The rows come from 4 hidden closed curves, with some noise, and rows from the same curve form a group. Each curve winds through 8 dimensions. The rows are also pushed far along 5 directions, which tell nothing about the answers.
In the rows, 128 means zero.
Known rows, each followed by its group:
[172  91 137  94 151 111 129 141 128 109  90 147 134 133  80 102 124 144
 141 108 123 132  97 134 142 100]
z429
[108 166 139 168 119 131 135 149 127 139 167 119  98 131 153 123 109 131
 133 162  99 136 108 125 102 139]
z316
[ 98 163 101 141 134 133 137 121 168 131 137 102  99 142 167 111 166 145
 126 183 122 149 149 143 127 128]
z429
[145  93  97  93  97 157 130 121 121 105  87 157 124 147  82 157  72 118
 108  93 149 126  76 122 173 112]
z192
[117 105 134 153 115 140 153 133  87 159 108 160 155  98 128 178 134 101
 112  88 122  83 100 120 118 125]
z316
[112 112 117 101 144 121 147 128  94 137 101 128 170 129  67 142 114  71
  94  97 116  78 104 114 127 139]
z939
[106 125  93 121 150 129 134 117 108 149 115 116 175 122 116 113 143  90
 110 129 134 104 163 126 130 135]
z939
[105 124 119 130  83 138 111 113 123 111 146 135 110 138  96 139  25 133
 114 108 152 147 100 101 177 114]
z316
[153  96 111 140 145 138 127 114 135 124 101 130 138 116 145 130 142 160
 142 118 118 149 151 142 134 128]
z939
[ 78 154 133 183  73 135 132 157  87 152 135 146 128  77 128 156 134 146
 131  92 163  90 110 102  99 134]
z316
[121 108 118 150  84 142 105 136 124  98 121 128 123 113  94 129  64 168
 126  77 126 139 112 132 138 121]
z316
[ 78 136 113 152 146 116 150 141  75 152 100 116 159  72 124 143 153  96
 110  93 126  57  99 133  95 165]
z192
[ 94 118  94 108 104 158 118  97 103  99 127 139 128 165  79 141  23  66
  81 135 154 120  86 119 173 127]
z429
[148 130 144  95 167  98 119 137 128 158 118 136 138 134 127 127 139 118
 128 142 131 130 131 133 149  88]
z939
[110 122 159 133  89 157 160  87 187 158 158 150 163 153 163 159 189  74
  91 142 154 131 202 112 159 122]
z429
[136 125 137  95 142 133 129  97 147 147 123 139 161 156 156 155 161  82
 100 141 173 132 185 129 173 107]
z939
[189  79 137 107  90 151 134 114 157  89  99 168 124 151 124 144 136 159
 150 104 158 157 133 121 139 128]
z316
[166  66 127  96 194 112 131 108 112 131  60 143 168 103 114 123 194 129
 129 109 153 121 134 157 164 102]
z192
[152  90 127 107 191 110 151 127 106 161  86 131 203 111 124 125 166 114
 120 101  98 101 165 151 122 110]
z192
[120 105 150  87 143 107 144 116 117 131 118 126 150 131  80 144  66  91
  92  88 117  99  87 125 159 113]
z429
[ 66 174 146 115 129 114 159 125 149 164 160 106 160 137 142 113 154  68
  93 150 131  95 163 130 121 132]
z192
[ 76 167 112 155 147 107 157 144 100 175 136 115 128 107 145 125 137 116
 126 165 105  95 113 119  86 115]
z939
[127 142 143 158 131 102 132 170 132 123 109 112 101  79 142 110 189 207
 170 110 109 118 112 145  72 137]
z316
[ 45 170 145 110  73 145 164 101 156 142 174 123 168 157 141 143 122  47
  67 134 165  88 182 119 132 141]
z192
[116 127 119 165  51 168 124 104 154  76 162 139  84 142 145 120 126 146
 150 147 164 157 132 105 120 174]
z316
[ 85 166 142 130 129 105 131 160 105 130 129 119 102 113 118 127  99 144
 130 134 121 105  69 133  89 109]
z192
[ 92 147 109 148 122 127 174 129 137 170 128 137 149 120 171 115 213 127
 133 166 144 116 174 122 102 110]
z192
[113 147 139 127 131 126 153 118 158 106 151 116 100 158 153  96 118 142
 135 187 126 148 124 143 110 130]
z429
[112 118 141 150  41 147 137 117 160 119 153 149 115 115 137 125 144 135
 145 107 172 134 140 103 133 152]
z192
[174  61 140 135  84 184 131  78 160  93 107 179 152 150 117 162 170 114
 116 100 180 150 172 120 157 150]
z939
[146 113 145 151 145 134 148 117 135 160 136 145 144 119 154 125 173 110
 127 149 112 134 144 129 129 127]
z316
[143 115 152 115 189  84 110 133 117 155 123 116 127 103 140 103 138 127
 148 145 114 137 112 142 141  97]
z429
[ 83 140 143 129 121 105 164 140  78 165 107 130 148  79 133 184 140 107
 119  72 141  55  87 105 106 145]
z316
[105 153 134 142 107 125 132 161 133 126 117 137  95 113 144 131 163 163
 144 131 139 115 100 135  98 113]
z192
[178  87 143 128 158 119 159 112 136 164 111 160 165 125 132 136 194 138
 135 130 131 141 168 110 155  97]
z429
[ 76 184 133 181 120 108 154 187  88 149 123 100 125  67 138 161 152 170
 134  75  81  56  92 131  49 164]
z429
[120 127 143 119 120 144 146  93 148 147 161 139 170 164 123 119 155  44
  90 160 149 122 182 107 144 148]
z939
[ 71 143 113 150  75 136 127 133  82 132 130 136 124 107 100 172  51 130
 107  75 151  94  83 102 139 123]
z316
[153  92 109 176  75 142 133 144 132 134  98 150 120  74 148 142 189 211
 189  78 126 136 140 105  92 133]
z939
[154  84 142 109 181 117 173 114 146 154  78 150 168 118 131 122 232 104
 117 135 121 111 139 154 141 110]
z429
[ 83 122 100 132 103 159 145  96 116 136 108 140 162 120 127 160 162  78
  87 116 167  92 144 129 149 141]
z429
[ 93 165 147  92 130 112 140 107 156 127 184 106 108 181 125  99  69  68
 101 194 128 136 121 116 143 126]
z316
[196 103 166 139 195  97  93 144 149 141 134 126 112 113 156  68 181 153
 176 167  94 176 135 154 125 114]
z429
[103 153 121 132 157 118 131 134 109 178 109 120 167 106 169 146 195 115
 121 136 138  99 174 144 110 108]
z429
[112 134 109  58 196  82 126 115 128 134 127  74 125 136 129  99 101  82
 116 150  88 114 101 143 147 124]
z316
[188  91 155  84 177 117 137 112 159 109 112 134 147 162 100 108 115 128
 125 126 126 156 136 139 157 128]
z316
[161  54 156 115  92 142 123 112 113 101  98 173 145 115  91 169  84 147
 130  55 149 129 107 121 149 109]
z192
[ 87 149 128 115 144 104 145 142 113 158 133 118 141 124 109 102 125  80
 111 141 129  94 100 121 134 127]
z192
[142  99 149 181  93 149 128 127  92 149 117 175 150  74 129 167 197 122
 146  86 157 101 132 102 114 153]
z939
[161 105 104 158 142 135 112 154  68 122 109 147 124 106 102 139  83 164
 141 104  88 130  85 128 127 112]
z192
[ 79 185 103 138 120 139 106 130 118 129 170  99 119 148 137 117  75  96
 107 159 132 127 146 129 119 152]
z939
[108 151 129 149  83 146 140 123 127 115 168 146 117 157 123 130  96 135
 125 151 149 139 130 102 125 121]
z429
[ 92 152 113 106 110 132 126 107 171  81 149  93 101 162 117  88  86 127
 113 160 143 154 132 138 146 144]
z429
[183 110 146 140 128 116  95 160 120 104 145 132  76 125 107  89  93 162
 176 133  97 163  69 119 122 134]
z316
[124 146 133 205  55 145 103 152 122 103 155 134  74  94 117 106 151 179
 180 119 140 140 104  96  77 176]
z939
[ 94 118 120 106 100 120 119 118 105 119 135 122 126 122  70 136  21 110
 111  88 134 114  84  97 152 116]
z939
[116 142 139 114 146 131 143 137 138 125 116 119 139 138 141 146 136 122
 106 124 107 108 125 161 107 131]
z192
[185  66 145  87 193 115 114 124 111 138  67 154 167 121 101 139 132 128
 119 103 124 132 116 158 160  78]
z939
[100 143 138 128  75 159 130 138 135 101 129 134 124 147 118 168  89 132
 111 101 133 109 119 134  96 134]
z939
[102 141 123  94 137 128 108 105 132  81 146 116  97 173  92  97  37 112
 108 174 156 157 101 135 163 107]
z192
[ 77 138 101 127  83 162 155  99 158 131 121 141 137 155 143 164 151 102
  89 139 167 116 160 124 147 118]
z429
[ 85 148 123 119  78 158 133 115 117 126 154 149 158 165 109 135  94  75
  90 141 168 107 158 117 136 112]
z192
[202  67 152 127 177 122 115 126 116 155  77 171 164 102 143 130 210 144
 150 118 148 145 150 148 145  84]
z939
[162  68 136 147 154 117 127 123 135 153  98 144 158  83 139 101 211 144
 153 116 122 139 152 140 147 101]
z316

New rows. What belongs after each?
[122 108 110  69 105 130 131 117  94 135 102 142 156 126 120 178 109  75
 105  71 152  84 113 117 146 122]
z316
[ 93 153 119 148  88 145 123 133 118 127 146 140 137 126 126 112 151 112
 125 139 167 117 148 118 128 135]
z192
[149 148 147 132 161 103 147 147 161 151 124 119 123 127 161 125 168 178
 148 140 119 146 150 137 115 114]
z316
[163  83 136  90 198  86 128 106 155 117 110 107 125 129 115  75 121 152
 150 140 120 164 122 140 161 112]
z192
[ 60 183 115 132 123 109 158 152 129 153 131  96 144 112 150 110 165 130
 124 134 128  87 152 135  84 130]
z192
[ 83 136 123 166  51 170 134  98 157  96 158 135 112 140 152 125 121 146
 126 151 165 150 168 121 109 142]
z939
[130 132 121 158  43 137  88 137 130  76 154 123  57 104 123 136  69 203
 175  77 154 162  89  94 127 165]
z316
[173 116  90 100 182 112 112 152  96 126 100 116 107 128 125 108 109 129
 152 144  82 135  80 143 123 122]
z316
[179 136  91 123 155 118  97 146 137 124 134 114  90 154 116  80 121 163
 162 174 106 178 127 112 142 119]
z939
[131 116  96  76 116 143 130  99 123 145 130 135 165 171 103 145  81  65
  93 118 150 123 161  99 182 119]
z939
[124 105 127 105 172 128 142 107 115 135  80 140 170 118 129 136 198 102
 109 133 163 106 146 156 147 109]
z192
[128 148 140 163 105 129 140 160 110  98 144 135  89 125 120 119  83 174
 151 131 106 127  76 129  72 145]
z429
[158 110 115 155  91 151  88 151 118  79 104 153  78 114 115 123 127 192
 164 119 155 155  85 137 125 128]
z192
[ 79 180 142 165  95 126 134 167 128 129 161 108  99 106 154 120 136 140
 143 140  92 100  98 136  55 148]
z316
[146 132 143 138 101 130  98 136 143 113 174 128  88 148 112 115  29 146
 133 135 111 167  94 112 154 122]
z316
[ 92 121 134 160  45 160 113 108 107  90 149 148 116 113 105 158  76 125
 120  85 173 119 110 108 140 151]
z192
[129 133 125 106 170 114 110 125 128 120 119 112 123 134 123 128 133 121
 106 135 116 130 119 153 172 108]
z192
[160 106 103  91 104 148 118 115 174  92 131 134  94 181 104 105  58 136
 121 141 131 177 104 123 187 120]
z192
[ 90 153 133 137 135 137 132 112 124  99 154 110 116 151 124 107  70 104
 105 169 127 125 114 141 105 152]
z192
[105 113 110 150  97 138 105 130  93  95 121 135 106 110  84 129  45 160
 138  98 132 126  76 121 123 130]
z939
[ 90 139 126 184  36 161 128 112 136 115 155 144 104 111 145 157 114 158
 135 108 185 138 141  97 132 149]
z316
[140 118 125  91 193 110 131 152  95 121  83 112 139 122  94 146  78 119
 104 101  77  96  70 166 127 111]
z192
[133 110  89  98 113 121 113 147 103 112 105 125 125 129  68 107  43 155
 138  89 125 131  86 118 144 105]
z192
[ 69 169 151 128 132 105 142 138 141 147 152 101 142 121 138 107 149 112
 110 139 130 101 152 141 106 130]
z316
[101 156 124 160 142 124 156 166  83 174 119 136 158 104 143 130 163 125
 130 136 101  78 129 134  72 111]
z192
[ 75 181 130 104 139 108 108 111 149 122 194  79  99 178 100  94  19  67
  86 188 113 144 108 114 174 123]
z429
[134 103 138 170  67 138 103 124 126  89 130 139  89  84 126 129 121 195
 171  81 156 149 109 112 128 149]
z192
[153 149 154 130 183  97 114 141 169 130 170  89 123 138 151  60 154 144
 149 174  83 166 169 153 119 133]
z192
[170  85 104 101 192 103 117 132  72 151  75 130 164  89 103 137 141 103
 129  82 120 101 104 133 154 138]
z316
[132 128 131 167 155 120 122 159 103 133 109 124 146  92 106 119 132 168
 134  94 106 118 115 145 114 136]
z316
[121 140 101 134  73 148 139 112 172 110 163 135 102 169 141  90 113 151
 143 180 154 175 166 108 137 115]
z192
[108 148  82 179  82 149 120 149 116 105 133 120  90 106 143 123 111 194
 158 124 121 135 116 123 101 147]
z192
[ 74 206 118 134  82 132 111 169 113 124 144 116  83 140 130 156  77 146
 120 132 143 107  94 119  91 120]
z939
[163 100  96 123 184 118 112 147  74 126  89 130 155 110  87 100 104 137
 135 116  99 117 106 145 127 118]
z192
[179 123 120 157 150 125  94 169  91 114 125 134  82 118  89 118  88 157
 158 128  84 143  55 116 111 147]
z939
[ 95 143 104 127 169 112 131 147  54 152 108 120 165 109 102 139 101 108
 102 117 103  81 110 136 123  99]
z192
[ 61 190 102 123 157 108 145 138 131 137 141  78 107 134 147 122 112 117
  97 163 100 106 110 149 135 128]
z192
[143 116 125 171  47 154 104 128 158  88 157 148  72 122 121  92 108 169
 169 129 169 174 104  97 131 162]
z192
[ 82 179 106 166 122 110 124 187  79 153 102  99 118  58 143 151 178 174
 150  83 114  68 103 129  56 153]
z939
[141  97 111 117 195 101 142 141 107 132  68 124 151  97  95 106 161 162
 136 113 105 109 102 154 124 107]
z316
[113 169 125 119 166 119 116 134 142 107 168  81 128 165 126  78  71 123
 117 173  86 147 152 155 112 136]
z192
[123  84  97  73 129 130 131  72 141 107 114 116 145 146 122 128  98  89
 106 116 141 131 142 130 189 124]
z316
[125 114 101  75 202  93 135 121 112 163  90 107 165 115 138 102 191  83
 121 141 122 102 142 146 148 105]
z316
[151 105  80 129  97 144 102 149  99  91 114 147 108 144  73  98  36 165
 151 121 135 155  85 115 135 117]
z192
[193  89 150 147 209 104 119 128 131 119 112 125 116 117 130  69 155 163
 171 168  92 169 109 153 118 127]
z192
[133 130 160 156 158 132 136 132 113 136 114 144 145 111 164 137 216 129
 130 148 128 110 146 161  89 123]
z192
[ 74 159 101 120  92 160 173 118 144 134 144 131 133 170 141 150  93  83
  81 154 126 105 130 125 116 136]
z192
[160 105 123 156  99 166 146 127 129 133  92 172 152 120 151 170 184 157
 135  99 164 130 163 125 120 135]
z316
[ 79 148  91 116  76 157 135 117 113 136 120 140 152 139 137 173 105 104
  94 110 172 102 152 121 142 115]
z316
[139 111 114 129 198  94 118 128 116 132 112 106 118 115 109  76  95 149
 145 155  90 147  95 143 135 110]
z939
[ 82 161 134 134  93 134 142 140 133 100 138 115  96 137 125 119  72 146
 128 136 131 117  96 134  75 142]
z192
[127 155 131  98 183  86 120 135 159 133 164  94 103 163 108  39  95 107
 129 200 108 158 109 129 157 119]
z192
[151 123 124 133 134 110 103 148 114 110 149 119  70 131 101 113  22 160
 148 130  81 162  47 116 145 118]
z316
[ 95 159 159 158 128 125 125 144 125 123 134 121 125  99 162 148 178 156
 131 123 127 112 138 154  85 129]
z192
[128 107 130 150 137 120 132 134  90 126 110 126 137  81 111 133 105 136
 136  74 103  99  87 133 104 161]
z192
[ 78 142 135 114 100 132 143  98 159 132 161 126 129 155 139 109 129  83
 105 172 154 132 153 124 145 112]
z316
[ 89 173 151 163  79 150  98 151 120 113 172 122 111 136 135 128  75 120
 121 136 131 124 125 133  86 144]
z939
[181  60 126 123  94 140  79  94 133  57 123 148  90 135  82 110  56 177
 160  98 166 192  99 114 190 122]
z192
[123 100 124 116  58 163 146 104 159 116 104 159 143 128 144 178 169 125
 110  81 180 122 158 130 161 123]
z192
[132 106  80 128  87 157 107 118 107  96 115 145 106 131  92 147  57 144
 122 101 145 146  93 115 181 120]
z192
[159 100 127 116 153 109 114 150  97 133 111 128 142 111  65 111 105 119
 135  97 100 109  91 112 128 136]
z939
[ 49 152 128 165 138 132 168 135  95 183 111 124 194  81 148 149 193  91
  90 108 130  54 158 149  96 126]
z316
[150 125 125  72 174 115 152 122 131 122 105 130 136 166 112 124 112 105
 111 150 122 120 110 135 134 121]
z316
[127 109 104  75 127 125 128 107 145 118 121 122 154 156  97 101  88 110
 109 121 150 140 159 125 172 109]
z192
[126 120 142 129  76 152 118 126 113 120 145 152 132 142 102 165  32 107
 102  88 133 125 106 110 154 125]
z316
